All groups share one centre, and each spreads out both ways along 13 directions, with some noise.
(in the rows, 128 means zero)
Some rows, each with its group after it:
[130 133 124 104 141 130 130 123 114 121  88 130 173 155 124 142 152 148
 134 135 129 122 174 151 106 148 146]
(1)
[115 144 102 169  93  80 121  76 158  90 155 121 138 123  70 132 104 161
 114 123  96 129  71 158 123 103  91]
(2)
[115  87 106 104 110 135 114 123 122 103 113 109 113  93 119 133 131 145
 106 113 133  89  90 124 158 105 118]
(0)
[156 124 147 105 128 163  61 115  97 127 106 119 152 112 170  63 146  87
 199 135 108 126 129 111 128 132 156]
(2)
[126 156 132 113 142 166 126 145 159 157 102 193  89  91 161 103 125 131
 168 136 139 152 147  90 100 130 105]
(3)
[166 193 114 139 126 129 131 170 120 108 148 164 139 137 168  71 147 128
 132 162 179 126 148 117 120 141 152]
(3)
[148 130 150 150 150 123 139 175 140 168 176 133  99  95 152 133  82 101
 122 118 123 148 122 112 138 136 101]
(3)
[143 120 145 118 118  89 117  98 108 128 159  89 118 162 138 127 120 156
 167 129 139 144 119 171 112 140 160]
(1)
[141 100 137 146 106 120  72  84 117  81  98 106 132 100  97  99 135 123
 182 154 106 146 142 111  92 100 134]
(0)
[105 147 144  63 142 148 101 119 141 107  17 134 122 111 179  97 146 113
 139 148  72 153 123 139  99 149 109]
(3)
[164 158 154 114 111  90 120 132 152  70 139 140 149 113 138 104 135 134
  94 184 112 114 130 149 105 105 149]
(1)
[111 185 148 118 101 119 201 167 176 177 192 109 121 156 154 146 105  91
 117 122  75 144  60 119 139 143 103]
(0)
[109 140 179 174 102 112 144 194 134 147 129 120 142  50 191 138 148   4
 104 134 117 115 142  64 129 128 122]
(1)
[120 142 122 157 164 161  97 173  83 159 149 133 162 152 122 108 137 125
 100  90 129 133 109 109 178 133 116]
(0)
[129 220 121  95  86 117 128 173  95 179  92 121 202 134 135 113 199 135
 129 101  38  98  89 100 124 142 132]
(0)
[106 171  98 167 135 171 123 110 135  80  93 129 195 202  90 108 154 115
 151 144 117 140 194 103 116 152 127]
(2)
[ 71 118 124 165  84  80 137  89 112 133 155  86 140 141 147 152 152 112
 175  76 171 120 113 131 134 146 132]
(3)
[149  87 123 112 159 146  59 104  80  87 113 117 158 128 138 104 145 143
  95 141 166  79 157 169 166 133 186]
(0)
[146 130 154 105 127 115 146 159 148  89 109 110 127 185 108 105  97  98
  79 146  49 144 108  78 136  94  94]
(3)
[111 127 145 147 114  92 104  87 151 102 161 130  76 118 142 119 112 152
 116 135 154 125 121 130 133 120 138]
(2)
[178 152 105 185 129 112  97 108 143 109 141 166 128 144 137  94  99  65
  79 133  82  78 165  84 163 143 155]
(1)
[126 149  92 137 132 100 124 151 151  95 119 161 143 112 153 117 110 153
  98  69 137  95 112 120 162 126  76]
(3)
[125 152 106 221 114 101 104 124 103 143 158 131 131  76  83 113 122  86
  95 136  95 149  50 139 134 108 103]
(1)
[103  99 124 123 120 112 114  91 117 115  88 118 115 130 121 144 141 145
 116 100 129 100 149 108 138 128 137]
(0)
[149 124 114 109 119 128 158 169 109 102 121 106 171 162 110 135 139 114
  71 140 111  96 126 123 150 116 132]
(2)
[146  72 133 101 149 177 101  97 145 125 149 144 156 144 127 135 110 108
 125 108 129  86 150 120 171 116 143]
(2)
[114 147 137 123 136  80 125  97 126 117  68 124 129 129 133 143 127 128
  89 144  80 140 121 181 103 149 128]
(0)
[127 163 141 156 102 121 180 155 144 161 143 107 118 177 103 138 122  98
 149 135  74 156 142  58 112 132 110]
(0)
[ 74  91 133 105 110 119 194 147  97 156  70  62 132 108 139 192 165  96
 159 122 145 148 121 156  97 153 120]
(1)
[ 82 124 130 155 132 157 133 157 134 161  89 174 150  76  89 153 163  98
 109 100 108 134 125  65 124  90  77]
(1)
[170 122  92 116 142 133 102 159  62 165  54 148 158 116  97 109 150 136
 119  95  67 111 105 110 137 118 111]
(2)
[107 136 158  97 122 127 138 129 145 128 143 113 137 123 127 138 144 147
 126 144 121 151  92 151 110 110 118]
(1)
[148 139 115 137 125 129 106 126 134 115 148 102 138 164 124 118 105 142
 112 107  86  96 147  94 167 147 139]
(3)
[134 182 108 191 151 166 155 188  98 135 167 111  92 187 112  96 120 113
  95 178 165 176 144  98 139 163 148]
(3)
[127  97 139 167 142 101 115 118  86 154 122 106 126 139 140 140 128  82
 124 102 131 119 141 129 146 148 150]
(1)
[151 126 112 135 107  99 132  80 142 102 114 131 150 176 135 130 117  97
 144 119 100  88 181 111 126 146 156]
(1)
[119 129 118 158 133 145 109  96 142 108 114 157 138 162  79 125 139 137
 132 136 127 137 173  93 117 112 130]
(2)
[113 165 145 147 136 113 111 135  88 136  91 106 171 203 101 120 158 112
  98 120  72 136 139 107 135 139 133]
(0)
[122 155 129 157 152 144 135 143 133 163 132 150 139 167 142 140 129 122
 151  98 137 136 187  95 127 161 123]
(2)
[189  96  87 154 128 138 110 146  94 120 102 116 133  92 112 114 121 129
 138 150 123  99 195 117 119 149 164]
(0)
[109  96 116 109 151 172 103 143 117 157  91 161  58  73 141 115 134 141
 120 111 155 121 115  78 148 109 115]
(2)
[130 117 139  96 159 128 145 121 156 124  83 179 134 179 142 155 115 127
  91  97 130 104 182 112 143 129 117]
(1)
[124 141 115 152 145 143 118 141 116 112 128 125 157 124 115 117 127 124
 105 141 127 142  99 164 131 128 111]
(0)
[130 100  95 145 112  83 160 117 147  93 156 139  64  81  82 168 107 189
  40 162 173  98 122 158 133 105 139]
(2)
[133 104 139  88 120 134 112 103 140 119 123 144 119 141 114 132 134 140
  93 130 109  88 129 108 145  99 147]
(2)
[135 147 123 173 177  99 130 149 101 180 122 153 147 127 146 159 109 133
 119  82 137 141 155 168 129 170 111]
(2)
[ 73 158 120  84 108 133 161 142 123 117  37 152 135 123 161 125 203 117
 144 128 161 137 116 115  97 126 109]
(3)
[ 88 117 117 175 114  79 130  91  90 164 119 146  98 124 144 156 170 140
 165  75 214 112 171 107 128 151 163]
(3)
[176  54 130  97 123 138 156  92 179 172 177 196 136 137  36 182  96 139
  92 103  78  77 111  95 149  40 114]
(2)
[181 129 152 115 139  97 116 160  81 181  70 159 116 110 107 124 155 114
  91 155  63 127 150  90 100 104 157]
(0)
[136 160 117 164  87 117 151 131 108 110 194  81 164 193 107 123 153 116
 136 149 147 112 146 114 138 145 174]
(3)
[ 92 116 168  92 153 132  93 122  86 192  74  86  92 102 166 148 152 119
 112 123  91 133 116 148 135 164 163]
(3)
[ 76  84 146 127 143 131 117 142  97 131 122  72 121 120 128 153 133 129
  95 106 157 136  93 152 162 127 115]
(1)
[124 106 124 177 130 128  98  57 182  84 137 145  86 128 106 119  86 139
 188 145 140 166 175 110  94 119 114]
(0)
[132 141  69 123 111 105 190 134 142 126  24 201  99 140 103 144 150 139
  93 107 120  98 166  62 111 120 101]
(1)
[ 83 123 163 139  83 136  97  55 174  81 178  93 111 174 129 111 126 109
 168 129 125 119 133  73 148 117 145]
(2)
[148 112 149  97 138 143 113 153 101 145 108 120 143  98 172 129 149 115
 130 136 146 101 172 136 131 145 171]
(3)
[129 152 139 167 103  96 122 126 113 123 188  56 135 192 140 110 108  96
 143 123 106 135 122 114 150 158 151]
(3)
[146 148 116 218 135  44 113  82  79 148 112 121 218 166 117 148 126  60
 140  85  78 136 137 186 118 171 130]
(1)
[109 163 124 124 118 125 125 121 148 129 156 128 162  96 141 121 134 124
 139 126 119 137  50 184 121 123  97]
(0)

New rows. What belongs after each?
[147 176 102 149 129 134 124 111 136  89 109 128 183 187  73 112 133 134
 107 162  63 136 149 131 111 137 134]
(0)
[149 127 145 158 127 132 144  99 138 137 162 185 132 170  93 140 147 125
 152 143 169 129 195  79 111  99 158]
(0)
[135 155 139 177 125  83 152 142  89 139 139  49 121 199  85 140 115  99
  89 180  64 176 121 144 113 160 153]
(3)
[ 90  89 174 128 138 126 143 126 127 122 138 107 111 180 122 161 137 101
  81 123 157 113 159  89 156 118 150]
(2)
[120 125 152 168 126  66 134 138 100 119 163  74 111 128 170 140 117 111
 118 132 175 136 151 162 126 164 159]
(2)
[136 178 123 107 106 120 145 118 184  92 122 148 153 159 141 121 124 139
 125 135  94 108 151 118 118 134 121]
(1)
[105 137 125 130 147 150  76 111 101  94  80 117 140 163 152 100 153 150
 139 109 153 117 185 115 136 167 159]
(0)
[128 120 128 184 155 146 128  98 130  78 156 148 174 169  76 126 130 112
 121 175 173 167 154 167 109 112 130]
(0)
[124 170 105 121 145 122 125 161 121 113 100 134 129  99 170 110 126 144
  97 138 141 119 120 171 132 167 125]
(2)
[142 144 155 131 144 105 107 135 132  97 120 150 158 130 123 116 134 105
  41 153  98 108 118 146 144 102 136]
(1)
[131 116 119  97  95 134 172 159 115 144 114  76 165  87 150 155 145  84
 155 145 107 120 113 160 110 151 135]
(2)
[122 116 124 130 138 177  96 130 160 110 161 159  94  84 110 112 114 185
 145 128 175 133 144  96 132 100 111]
(1)
[138 144 108 173 125 111 121 109 130 142 130 162 138 160  74 126 119 149
 137 101  95 134 145  94 122 114 109]
(2)
[129 145 132 119 142 129 131 134 114 121  94 158 150 127 129 126 160 135
 101 155 146 137 133 163 108 125 141]
(0)
[ 74  72 118 109 108 134 153  99 130 133  92  77  87  81 127 204 153 147
 112 133 158  94 165 147 119 166 167]
(2)
[172 125  61 125 144 164 131 163 142 142 125 184 105  74  86 119  95 165
  63 125  87  86  99 110 159 105  98]
(0)
[145 147 107 192 149  86 118 100 131 142 156 138 159 136 111 152  92 148
 146  89 119 131 148 174 120 161 116]
(2)
[ 79 165  79 131  82 100 147  99 147 137  96 174 151  90 123 156 182 173
 144  79 157  91 105 131 116 129 104]
(3)
[ 83 165 145 134  95 137 133 106 119 122 110  61 108 212 153 109 151  92
 191 136 111 163 160  64 116 172 157]
(3)
[ 85 143 150 116 124 140 150 122 146 138 110 126 153 149 138 145 148  99
 130 122 107 138 127 128 122 132 117]
(2)
[123 123 125 125 105  85 151  83 141 112 112 112 154 151  99 150 126 105
 117 145  86 138  79 183 106 112 117]
(1)
[ 91 154 111 128 117 159  90 116 156 113 123 140 122 123 108  92 121 161
 140  88  84 137  73  78 150 106  69]
(0)
[123 125 139 176 121 124 130 132 143 142 132 155 125  97 122 135 126  44
  99 123  94 109 124  78 150 107 111]
(1)
[144 216 134  76 108 188 117 146 187  94 145 126 176 138 131  85 146 144
  99 201  55  97 133 116 125 135 157]
(1)
[116 118 128 113 112 109 147 131 119 107 106 106 144  72 156 139 153 117
 149 165 163 139 118 192  87 139 136]
(0)
[ 93 124 160 148 133 107 115  99 117 131 128  95 107 141 162 147 140 120
 146 125 162 133 179 132 117 167 173]
(2)
[192 162 108 116 109 171  89 133 153  90 173 144 174 114 151  46 105 102
 189 138  94 113  95 119 138 116 120]
(2)
[138 187 109 153 130 119 119 139 131 165  74 125 107 165 131 123 113 141
 132 108  36 122 187  58 123 174 131]
(0)
[114 146 138 139 134 104 116  84 119  99 118 107 174 161 145 141 143 118
 129 140 136 129 150 196 118 170 157]
(0)
[148 148 126 165 143 124 119 101 151 153 119 196 157 134 110 135 121 105
 137 113 100 134 152 122 113 123 113]
(1)
[150 101 136 140 136 120 147 154 106 150 133 139 118 127 107 153 136 125
  95 127 152 111 164 102 133 111 147]
(3)
[124 106 160  97  80  77 128 105 128  70 123  90 161 118 103 134 164 161
 142 159 128 131 113 158  83  79 140]
(1)
[103 160  87 151  70  95 140 123 134 100 111 101 123 151 138 115 139 140
 153  75 113  87 139  54 147 151 115]
(1)
[119 103 165 128 127 147 113 127 105 180 175  21 134 137 127 164 111  98
 138 137  72 127 131 141 152 169 181]
(3)
[130 103 150 102 120 108 125 112 151 148 135 133  63 120 150 139 103 131
 104 103 103 102 116  89 157 113 133]
(0)
[144 177 119 158 107  81 128 128 129 102 146 122 133 150 125 113 130 146
 121 149 122 128 148 128 112 143 143]
(2)
[107 219 165 123 127 138 119 159  96 178 154 124 208 246 135 102 187 112
 117  92  74 128 113  74 166 142 145]
(0)
[135 158 114 120 126 122 147 160 133 164 120 152 135 125 118 130 130 128
 125 107  88 133 100 103 126 116  97]
(2)
[109 148 126 144 143 115 159 151 129 186 146 139 112 133 163 160 121 121
 109  85 151 119 134 126 153 162 121]
(0)
[138 127 129 128 124 106  95 109 114 127 125 122 113  89 140 120 126 138
 141 131 123 127 103 155 120 132 137]
(2)
[123 190 145 159 117  92 106 117 127  83 144 100 157 179 164  96 132 122
 135 136 125 141 132 143 125 158 144]
(2)
[129 173 153 108 115  73 137 147 122 126 112 135 113 145 139 118 147 141
  69 139 103 129  92 132 123 113 130]
(2)
[179 200  89  72  74 132 162 164 160 146 106 133 136  86 168 111 153 148
 166 158  71  77 166  96  93 171 169]
(0)
[124 121 176 111 106 108 150 118 148 147 176  99 104 169 146 142 115  91
 130 132  99 126 120  95 141 125 148]
(0)
[ 88 188 132 175  92  44 190 147 151 114 166  94  90 167 136 172 125 173
  72 131 156 127 160 120 120 169 138]
(2)
[ 61 105 143 117 102 165 140  95 157 106 119  85 126 140 137 156 147 105
 152 132 142 124 144 106 135 146 140]
(2)
[126 109 153  52  98  89 161 139 114 115 124  74  64 157 175 132 135 174
 142 141 168 127 132 125 118 136 162]
(1)
[127  99 141  81 147 159 136 188 132 135 109 111 148  87 167 149 116 116
 102 109 120  95 136 124 159 135 114]
(3)
[108 147 158 148 121 101 109 138  98 111 109 114 111 136 136  88 149  97
 132 138 127 172  92 101 117 107 117]
(2)
[119 138 114 160 132 100 134 140 132  91 147 122 106 138 124 130 115 154
  74 135 166 123 139 132 144 141 124]
(2)
[139 127  80 175 120  96 144  65 144 112 153 160 183 150  74 170 126 141
 115 121 136  92 158 182 124 134 140]
(0)
[121 157 153  56 128 102 103  93 151 103  58 137  96 135 153 113 135 152
  73 158  63 117 106 153 116 128 146]
(0)
[ 96 101 135 118 128  84  90  76 137  96  71  98  97  87 142 131 107 132
 112 123  85 136  81 178 118 130 108]
(0)
[126 192 122 104 128 123  81 131  99 126  58  83 158 157 185  98 155 148
 132 116  66  92 178 119 138 204 173]
(0)
[133 169 116 132 130 151 147 170 107 126 132 134 131 144 130 111 156 130
  98 164 150 133 130 123 125 140 147]
(3)
[134 169 132 118 145 113  86  97 155 107  45 141  80 114 176 104 110 157
 140 152  83 137 195 124  92 184 150]
(0)
[132  74 171 107 131 109  93 116 115 136 132 117  81 106 133 117 109 112
 102 122 109 124  92 111 152  92 133]
(0)
[138 127 107 137 141 112 187 173 130 148 133 127 132  78 145 179 115 130
  96 148 167 116 153 201 111 171 134]
(2)
[123 134 142 159 135 124 120 108 136 149 134  46 119 153 111 146  80 105
 148 144  28 164 139 140 117 172 128]
(3)
[130 112 154  93  73  98 138  87 141  90 135  95 150 113 124 132 160 110
 159 171 122 118 114 156  90 108 160]
(0)
[128 153  86 131 117 199 125 133 136 155 138 123  97  98  89 109 134 151
 152 171 108 141 108 115 116 142 135]
(1)
